Each new row is followed by what is left after taking away its nearest point in the smallest flat space through zero that holds the last named rows.
In the rows, 128 means zero.

q_876 (6 x 17)
[[ 75 146 156 109 144  84 117  53 210 116 100 116 134 123 130 150  87]
 [100 161 177 138 113 167 170 126 115 168 177 127 100 122 158 113  84]
 [ 89 102 110 126  88 103 136 116 129 108 118 123 136 109 117 118 133]
 [135 133 110 148 139 133 121  90 112 107 149 170 101  99 161 189 130]
 [113  95 131 115 163 137 146  84 150 123 148 148 103 150 123 186 108]
 [134 144 140 113 145 103 148 113 140 118 189 119  71 135 144 160 141]]
New rows:
[173 139 137 105 166 172 133 130 143 129 157 110 127 121 127 179 144]
[136 131 130 110 122 158 136 128 141 122 136 101 148  98 121 149 139]
[125 127 145 114  68 123  92 126 128 118 133 132 100 119 126 146 128]
[137 123 151 111  86 139  90 133 131 129 125 133 108 137 118 145 122]
[134  69 140 119 134 165 119 139 136 135 110  69 123 128 130  96 179]
[127  93 146 132 136 165 113 110 140 131 117  86 112 105 157 119 165]
[128 125 113 146 115 123 120 116 104 167 139  81 126 145 118  82 131]
[131 122 106 150 132 123 111  91 111 157 136 100 121 140 126 115 127]

q_289 (6 x 17)
[[100 185 162 113 123 178 110 116 156 101 106 132 113 127 132 152 134]
 [ 76 173 134 176 154 192 134 117 130  89 131 141  74  89 175 145 116]
 [ 71 161 102 154 134 195 152 130 161 122 150 119 162 112 125  68 167]
 [137 185 132 173 118 142  98 160 176 100 154  91 177 120 147 178 147]
 [ 87 114 103 124 111 168 133 167 113 151 135 109  74 129 167 121 124]
 [111  86 123  86 111 159 116 131 148 106 145 176 132 104 200 140 115]]
New rows:
[115 143 121 170 140 120 151 123 117 143  87  89 121 160  89 139 128]
[113 112 119 140 129 131 142 121 135 127 101 124 141 145 131 145 122]
[ 91 145  95 168 119  98 154 159 165 138 102 154 111 102 139 138  94]
[100 143 105 139 110  91 149 152 172 143  91 158 126 115 120 133 100]
[166 102 162 169 160 132 110  90 134 118 110 141 130 100 124 128 146]
[150  97 150 148 135 151 105 121 137 141 111 118 120 116 131 121 155]

q_829 (6 x 17)
[[108 123  96 112 141 137 120 138 116 126 148 149 192 142 144 120 115]
 [ 95  92 128 145 107 107 135 166 168 117 101 157 149  94 133  87 106]
 [121 137 146 108 165 110 111 132 107 142 143 127 169 164 169  97 119]
 [119 153 135 144 180 110 103 167 178 116 146 116 133 156 131 106 120]
 [126 126 151  84  95 109  99 176 110  89 162 117 171 122 148 152 151]
 [ 92 142 139 130 126  97 128  92 108 101 126 128 132 136  83 179 174]]
New rows:
[162 147 109 157 156 112 107 122 167  95 164 111  88  90 133 116 100]
[142 131 114 138 139 100 115  95 123  99 156 128 122  89 142 120 109]
[114 112 165 133 109  88 126 114 139 169 111 130 134 144 134 114 126]
[129 122 131 130 107 119 121 125 146 159 135 125 137 144 122 139 125]
[162 153 155  96 168 142 122  95 129  92  94 124 119 128 164 109 143]
[146 141 130 102 152 149 127 104 142  78  92 140 134 111 147 118 141]
[106 153 140  92  95 148 147 121 160  95 112 109 121 144 164 132 169]
[103 151 124 101 109 157 154 111 164 108 107 118 125 149 165 119 155]
[122 136 104 103 104 113 144  98 120 146 155 162 154 167 123  91 123]
[136 142 119 111  93 109 139 117 144 133 155 145 120 155 112 101 131]

q_713 (6 x 17)
[[129 181 137 177 128 121 114 146 179 124 141 117 149 146 147 155 148]
 [180 133 140 149 143 181 119 133 110  89 158 151 123 155 118 151  95]
 [110 137  90 114 149 125 148 156 149 146 141  81 158 146 115 131 138]
 [ 68 168  82 108 126 128 152  97 161 148 144 159 134 119 161 140  80]
 [142 136 116 135 119 126 101 148 143 163 118 214 115 137  96 100 149]
 [149 140 155 141 142  92 120 112  99 152 100 107 138 135 142 124 164]]
New rows:
[125 164 161 150 157  99 110 170 113  88  88 137 115 121 138 139  92]
[111 151 136 126 161 100 121 179 114 102  89 134 118 120 123 127  90]
[162 155 110 136 109 158 122 116 102 123 118 106  99 165  94 134 154]
[129 156 104 128  93 147 128 105 119 125 115 108  94 145 108 132 146]
[133 160 169  89  93 129 143 107 106 157 168 170 123 139 119 108  90]
[131 153 175  99  91 120 143 133 124 148 169 122 135 140 112 111 117]

q_563 (6 x 17)
[[117 138 143 116 150 118 123 134 104 160 176 137  94 156 158 132 107]
 [142 105 114 159  90 160 135 140 110 149 150 133 163 124 100  82 170]
 [111 138 148 179 126 126 129 113 159 126 147 153 145 107 167 145 113]
 [150  72 123 173 126 155 119 114 126 120 147 151 133 113 134  98  95]
 [150 108 111 149 152 153 121 105  82  86 164 137 124 141 170 138 129]
 [143 109 135 132 130 142 123 119 180 122 164 159 119 164 108 141 110]]
New rows:
[126 117 120 106 146 125 118 123 100 118 130 147 121 188 142 105 170]
[113 116 133 127 137 113 118 121 132 125 104 152 131 155 144 102 148]
[160 121 122 129 130 188 110 104 104 114 120 104 131  75 188 158 135]
[152 129 136 104 117 178 112 123 141 155 130 110 120  99 148 151 133]
[120 143 138 139 140 120 119 126 135 116 112 127 143 133  99 140 147]
[122 131 140 143 146 122 115 127 119 126 125 130 132 133 109 128 131]
[121 177 129 124 143 113 128 134 117 188  68 135  85 120 161 122 108]
[151 152 111 143 132 149 128 120 131 153  93 152 106 142 141 124 134]
[156 149 138 166 130 151 100 107 130 155 139 179 126 136 141 127 141]
[156 152 131 136 135 139 100 112 122 149 102 158 117 129 127 127 139]
[188 143 148 130 124 118 110 133 122 157 101 123 126 129 142 123 116]
[191 147 146 135 122 124 112 129 128 148 110 128 133 137 143 131 128]

q_701 (6 x 17)
[[152  82 121 123  65 101  91 164 121  79  99 146 110 139 147 117 129]
 [130 147  86 163 109 117 100 167 139 106 129 115 114 124 117 137 167]
 [176 145 130 103 130 141 185 135 117 142 159 120 129 115 130 125 127]
 [138 141 143 138 114  98 121 155 127 123 148 125 159 144  84  99 166]
 [183 157 121 148 145  97 114 121 113 145 122 110  73 150 104 124 109]
 [176 186 103 100  54 146 114 177 129  94  98 120 111 152 102 133 170]]
New rows:
[141 142 118 138 150 120 175 159 119 150 129 129 117 111 118 125 154]
[119 125 131 129 138 121 148 147 120 140 100 142 117 124 125 125 141]
[101 163 158 100 135 186 135 130 117 119  85 124 160 134 120  98 135]
[128 133 135 139 148 148 130 145 110 115 106 117 129 119 135  95 127]
[133 122 125 110  68 103 100 137 130 102 136 146 179 149 126 135 129]
[136 138 112 126 112 112 116 113 130 130 148 132 154 136 133 152 109]
[127 117 126  99 113 140 124 145 125  93 125 137  83 132 118 117 136]
[112 120 132 111 141 137 132 133 128 110 141 133  95 127 111 115 136]
[118  99 141 121  69 127 144 141 110  95 117 112 118 143 187 102 143]
[109 136 141 142 112 126 145 119 113 127 128  95 114 148 160 106 144]
[141 107 127 188 154 125  83 126 132 150  96 139 147 130 125 140 125]
[162 118 132 155 135 148 117 135 128 148 104 141 159 124 130 140 130]

q_637 (6 x 17)
[[138 113 106 135 151 138 160 139 113  77 152 126 127 146 151 146  99]
 [148 123 115 137 105 119 132 176 174 123 103 120 158  93 124  83 153]
 [101 135  88  88 140  72 186 152 112 140 142 130 150  92 171 103 131]
 [103 148 100  90  96 106 156  94 150 112 121 120 126  76 145 138 127]
 [113 118 100  79 102 112 124 153 107 103 147 108 133  98 151 113  71]
 [161 139 123 152 104 135  82 152 107 123 113 153 110 111 170 169 176]]
New rows:
[163  95 148 128 118 110 163 110 102 101  87  97 157  92  88 168 106]
[163  97 155 130 127 100 153 123  83 127  88 106 157  98  95 164 120]
[148 161 117 109 108  98 112  89 107 157 154 168 146 137 133 129 157]
[161 144 113 119 109 116 120 105 126 123 158 154 156 146 119 115 131]
[170 168 102  90 168 126 153  91  90 163  95  97 100 161 167 146 127]
[186 157 105  97 146 139 135 116 121 149  81  82 113 151 146 118 119]
[162 164 132 144 138 164 104 105 112 159  88 134 148 154 126  88 124]
[155 166 108 127 134 154 127 103 109 134  97 131 148 137 148  97 111]
[106  88 145 133 144 100 130 141 137 103 117  88 132 102 131 137 141]
[105  90 154 135 147 104 119 132 127 113 118  92 124 111 129 146 143]

q_460 (6 x 17)
[[181  88 184 110  66 131 151  59 115 119 134 125 137 204 156 141 103]
 [180 112 173 140  90 118 102 137 144  97  87 135  92 156 146  94 121]
 [194 117 119 153  82 115 169 101 130 129 136 152 139 126 104 108  99]
 [189 106 120  99  87  73  88 119  66 116 104 141 102 130 168 133 137]
 [214  71 117 115  80 153 123  93 138 136 116 137 125 176 143 132 144]
 [139 118 112 129  94  92 125  90 194 129 113 181 174 150 171 121 140]]
New rows:
[126 153 142 161 141  91 156 146 125 136 105 127 134 126 127  99 136]
[134 132 133 143 142 113 151 134 117 148 111 117 136 144 134 118 151]
[109  67  89  54  99 145 117  73 123 100 157 116 119 140 109 117 131]
[ 93  94 104  80 107 128 116 101 141  84 144 124 109 115  97  89 117]
[143 125 123 125 108 150 134 172 124 132 135 144 116 154 167 107  96]
[125 132 112 121 118 147 139 169 120 139 145 144 127 145 166 116  97]
[168 156 131 171 144 138 133 136 121 133  54 147 116 109 130 116 118]
[141 152 132 149 152 146 141 111 110 145  73 137 137 126 143 145 122]
[133 145 141  92 109 129  84 123 140 142  77  97 145 153 144 160 136]
[138 160 129 115 110 128 115 128 137 146  92 101 150 126 110 148 116]

q_484 (6 x 17)
[[110 186 106 144  93 115 200 130 101 107  65 147 152 149 143 118 141]
 [127  99 110 148 131 111 205 129 110 138  86 116 137 120 152 157 137]
 [108 170 114 185 107 125 159 144 171 140  84 112 110 107 159 149 183]
 [125 214 100 135 110 102 140 116  91 179  76 157 132 144 111 162 122]
 [113 167 101 176 159 104 184 150 135 145  79 150 127 151  85 159  76]
 [109 182 101 180 119 106 153  95 120 139  74 131  65 100 107 130 142]]
New rows:
[103 154 110 162  92 113  85 122 123 141 123 142 141 116 132 143 134]
[106 112 114 156 107 115 106 125 119 121 132 137 149 119 131 135 117]
[135 132 136 116 132 129 116 154 188 114 123 121 119 144 123 139 161]
[141 124 128 101 132 117 131 129 145 117 112 129 114 144 113 137 146]
[122 106 125 101 114 100 109 165 115 123 117 125 120 126 128 150 178]
[116 113 123 110 125  98 114 166 117 110 115 134 113 133 106 140 155]
[104 116 111 132 131 166 105 120 135 136 155 136 115 128 145 141 138]
[101 123 104 133 130 160 128 119 121 130 140 144 122 137 140 139 127]
[119 160 151 106 135 129  93 125 165 139 140  85 136  90 103 121 138]
[119 145 142 103 137 120 138 122 139 130 120  89 151  99 106 122 125]
[135 120 121 138 168 132 130 118 171 120 147 133 109 136 144 138 123]
[138 137 117 121 150 128 135 105 143 122 137 142 120 142 151 133 129]

q_647 (6 x 17)
[[117  95  97 121 133 139 165 133 146 136 101 137 114  91 127 147  81]
 [140 148 142 142  93  94 112 144 181 169 156 138 101 120 111 107 121]
 [156 171 144  99  85 115 167 144 168  83 178 125 188 128  84 155 100]
 [175  91 103 143 129 123 162 128 160 140 136 133  48 132 102 117  91]
 [150 123 119 129 173 114 153  97  98 125 145 120  85 116 113  80 175]
 [127 139 102 164 128 156 129 119 166 143 121 130 183 130 156 145  66]]
New rows:
[ 95 164 123  99 132 154 135 102  99 131 123 137 125  90 108 169 164]
[124 162 118 128 123 159 124 102 124 143 133 137 106 121 110 166 140]
[127 104 115 160 118 135 120 133 106 120 106  87 167 169 157 133 130]
[127 107 118 143 109 107 142 140 124 131 120  93 143 134 131 118 137]
[106 150 125  89 114  96 129 118 121 122 163 108 150 157 153 156  90]
[108 135 115  98 132  93 130 109 114 138 156 109 116 149 156 137 100]
[115  96  88 118 103 100 109 154 161 163 134  92 169 111 123 143 143]
[136  87  84 122 122 109 116 141 139 144 139  84 155 133 120 136 155]
[153 113 104 146 114  98 169 102 123 110 115 159 116 142 100 140 162]
[131 122 109 154 105 101 145 107 129 127 104 162 139 140 119 146 157]
[115 125 136  94  87  91 139 110 146 144 146 102 101 145 167 140 116]
[116 126 126  99 109 102 147  94 131 136 144  97 116 145 176 135 120]

q_55 (6 x 17)
[[148 157 158 133 125  86 134 147 125  84 139 117 141 166  96 106  82]
 [143 116 142 139 111  94 118 139 150  79 178  82 104 170 170 195  98]
 [144 113 157 150 121  96  89 130 126 122 150 116 105 159 118 172 100]
 [194 142 130 129 119 122 120 144 140 117 158 177  97 131 107 163  59]
 [156 124 110 119  88 118 180 189  90 109 150  99  95 139 120 156 159]
 [152 126 115  78 118 117 141 176 149  87 135 126  96 150 123 182 138]]
New rows:
[143 155 149 157 113 163 129  95 112 121  91 136 116  92 120  68 115]
[141 138 149 135 109 150 118 113 128  99  98 115  94 114 132 118 132]
[137 127 139 128  90 188 111 109 110  96 148 139 112 112  97 146 128]
[119 131 145 124  97 181 111 104 116  85 141 124 127 120 102 132 134]
[176 139 130 121 143 151 113 117 137 140 121 130 131 112 113 153 180]
[174 150 140 136 141 138 121 112 136 123 132 112 145 123 121 137 162]
[129 126 121 134 165 116 134 132 157 133 107 102 102 126 131 113 136]
[141 127 121 143 159 117 137 134 149 138 115 108  96 123 128 114 127]

q_853 (6 x 17)
[[102 117 139 125 129  98 142 114 113 154 157 152 145 151 139 150 104]
 [106 156 137 169 131 141 161 110 122 164 108 101 132 124 132 143 118]
 [145 135 187 176 160 119 147 174 132  92 155 175 133 149 133 131  99]
 [173 139 173 133 114 143 155 120 104  76 166 124 129 166 124 135 123]
 [122 119 162 142 123 141 108 124 115 110 152 180  88 115 138 163 132]
 [115 164 121 104 130  68 103 121 131 123 172 127 118 130 159 121 122]]
New rows:
[168 122 125 154 130 180 119 121 124 175 146 136 139 163 137  98 140]
[158 133 119 147 133 160 102 122 129 176 156 142 129 154 149  96 141]
[115 122  97  86 148 162 126 102 140 167 146 138 131 128 122 117 161]
[127 143 124 113 161 160 138 119 142 147 156 143 129 135 127 114 151]
[108 123 150 124  84 132 166 131  84 113 147  96 159 114 137 127 128]
[100 118 140 126  99 126 141 155 102 112 136 116 148  92 139 118 133]
[150 126 106 115 149 117 133 116 143 101 134  82 118 152 151 141 157]
[132 108 116 133 159 122 135 124 144 118 127 111 118 146 150 156 148]
[ 91 101 112 110 119  97 107 112 163  98 146 115  78  95 116 137  82]
[106 100 125 130 122 117 140 116 159  96 134  99  98 112 103 134  74]
[ 95 117  97 130 148 138 135 139 159 163 153 148 108 152 134 129 163]
[117 129 108 133 142 148 146 137 154 142 158 132 108 162 130 124 166]

q_273 (6 x 17)
[[166 175 117  78 172  96 125 118  87  95 123 182 130 189  95 127  59]
 [161  82 124 139 123  95  82 132 130 139 125 190 137 165 113 128  99]
 [200 134  98 127 180 138 118  76  84 157 157 156 127 201 117 118  89]
 [201 119  96  95 133 105 128  54  94 138  96 112 109 170 150 144  85]
 [205 136 115  70 171 106 129  82  84  82 143 157 135 156  91 180 106]
 [184  92  73  67 150  83  85 115 109 109 115 183 114 171 161 113 102]]
New rows:
[173 117 117 128 152  90 100 187 112 149 118 161 143 110 110 128 119]
[162 138 120 133 147 110 127 170 110 159 112 115 135  96 122 129 127]
[ 97 129 149 168 124 102 148 137 147 116 142 135 160  97 142 179 136]
[115 136 120 152 143 102 144 122 131 127 141 139 148 126 165 154 119]
[146 129 128 126 148 124 117 145 149 116 118 115  81 142 112 109  86]
[146 117 132 133 147 135 119 144 154 115 131 106  85 124 110 121 110]

q_190 (6 x 17)
[[150 100  63 117 162 127 115 112 144 135 140  92 125 120 100 149 153]
 [154 119  84 188 123 145  99 174 123 169 121 126 126 112 141 105 170]
 [147 126  75 129 111 147 155 101 127 129 119 114 150 161 164 125 160]
 [143  82  89 157 162 118 137 128 149 111 147  94 128 165 115 152 113]
 [121 130 111 138  88 101 144 135 162 130 151 121 110 164 120 146 115]
 [125 105 121 120 130 145 102 160 127 134 122 144 148 141 128  88 145]]
New rows:
[148 146 136 101 122 132 150 123 108 144 114 115 179 133 135 154 158]
[142 133 146 120 126 118 137 151 120 145 126 116 166 136 117 156 141]
[137 166 126 127 131 144 132 121 152 159 111 136 157 129 160 109 128]
[134 151 129 127 148 130 126 126 164 151 124 127 147 130 137 122 111]
[122 114 124 147 122 140 123 168 126 111 125 142 153 156 136 128 122]
[124 134 121 127 124 134 125 142 124 116 125 134 141 126 125 148 128]
[111  98 124 163 155 139 121 118 136 125 151 135 106 134 130 106 129]
[106 119 127 141 136 138 128 102 135 129 148 140 104 126 134 108 136]
[ 84 144 112 122 146 169 152 146 123  95 118  77  96 142 155 164  79]
[ 82 148 103 110 133 176 126 167 124 116 114  90  98 127 148 140 104]
[116 153 112 143 118  99 118 148 177  99 148  91 133 115 123 117  83]
[123 158 111 131 127 122 117 136 155 100 129  97 152 103 142 100 103]

q_733 (6 x 17)
[[172 134 116  95 150  83 152 112 141 171 107 186  68 125 113 167  77]
 [214 142 107 124 157  78 155 130 109 157  61 127  42 172 124 153  88]
 [ 89 128 134 112  86 136 153 176 168 166  92 141 134 161 116 120 127]
 [178 135 123  90 147  97 113 129 152 192 118 117 132 123 122 156  82]
 [172 131 135 146 162 129 152 161 113 148  83 136 139 134 104 138  65]
 [163 124 130  94 147 158 143 167 159 153 102 107 118 168 101 125  91]]
New rows:
[160 127 147 117 139 116 131 115 136 126 143 133 120  77 142 177  98]
[135 126 149 128 114 134 141 139 139 114 125 114 118 107 145 156 125]
[156 140 133 121 171 133 116 148 138 121 133 114  90 101 138 142 128]
[124 141 138 133 146 131 121 160 141 126 125 124 107 100 142 137 140]
[150 130 202 108 131 110  94 157 141  91 134 168 114 143 150 136 133]
[150 132 203 115 127 106  89 162 137  96 128 157 126 143 154 134 134]
[142 131 175 151 142 155 199 123 118 124 163 135 124 141 125  84 104]
[141 139 168 139 122 121 177 110 127 154 165 118 126 137 144  93 120]

q_698 (6 x 17)
[[136 126 176 126 161  87 120 114  73 168 115 110  55 123  86 142 144]
 [ 97  65 170 137 145  90 127 118 113 138  69  94 140 151 109 117 118]
 [ 88 121 140 141 182  67 105 149 126 143  65 125 115 118 115 135 119]
 [104 109 146 108 120 118 171 132  58  94  65  86 106 144  79 107 153]
 [123 118 177 157 128  90 115 109  72 133  67  95 129 150 153 120 112]
 [132  65 130 115 161  97 135  63 120 165  95  62 139 160 113 106 147]]
New rows:
[122 103  98 145 154 128 127 138 133 144 161 107 124 127 151 122 124]
[117 109 112 147 141 131 134 151 112 129 151 109 116 127 145 122 123]
[129 150 148 150 128 136 129 104 120 104  68 135 121 150  89 115 128]
[141 149 137 148 131 146 120  98 150 119 101 148 126 145  95 122 126]
[112 126 142 139 128 127 141 113 123 117 118  97  89 129 127 152 131]
[112 128 128 140 126 135 137 117 145 114 128 107 105 127 138 152 126]
[117 106 144 122 127 116 125 125 139 133 162 133 112 118 130 144 162]
[112 119 134 127 122 114 127 127 129 117 140 127 126 122 148 137 160]
[132 114 119 135 136 130 146 127 132 145 141 103 117 138 126 152 131]
[126 125 120 141 130 130 144 140 129 133 132 110 122 136 135 152 124]

q_483 (6 x 17)
[[ 77 159 147 104 137 161 100  94 126 131 143 100 160  98  75 170 106]
 [ 98 134 205  89 133  85 127 109 124 151 149 141 133  95  92 170 100]
 [101 135 172 162 171 121 156 118  55 110 163 104 106 127 133 124 133]
 [145 117 159 142 135 103 148 171 136 139 119 157 137 112 103 164 148]
 [174 125 152 145 192 153  99 131  86 137 146 101 117 101  89 201 102]
 [107 146 195 105 140 111 120 118 136 150 155 104 155  87 128 149 130]]
New rows:
[134 118 132 101 103 163 135 105 115 124 146 140 129  90 119 130 107]
[142 114 131 118 104 159 149 123 114 121 143 144 129  94 130 122 126]
[125 117 101 150 138 124 168 164  96 154 144 165 141 121 106  91 132]
[130 125 106 124 138 132 139 141 110 167 153 144 149 108 114  96 113]
[167 150 137 128 112 148  99  96 126  95 162 101 116  92  90 135 167]
[163 140 135 126  94 124 118 102 130  92 153 128 104 107  96 118 170]
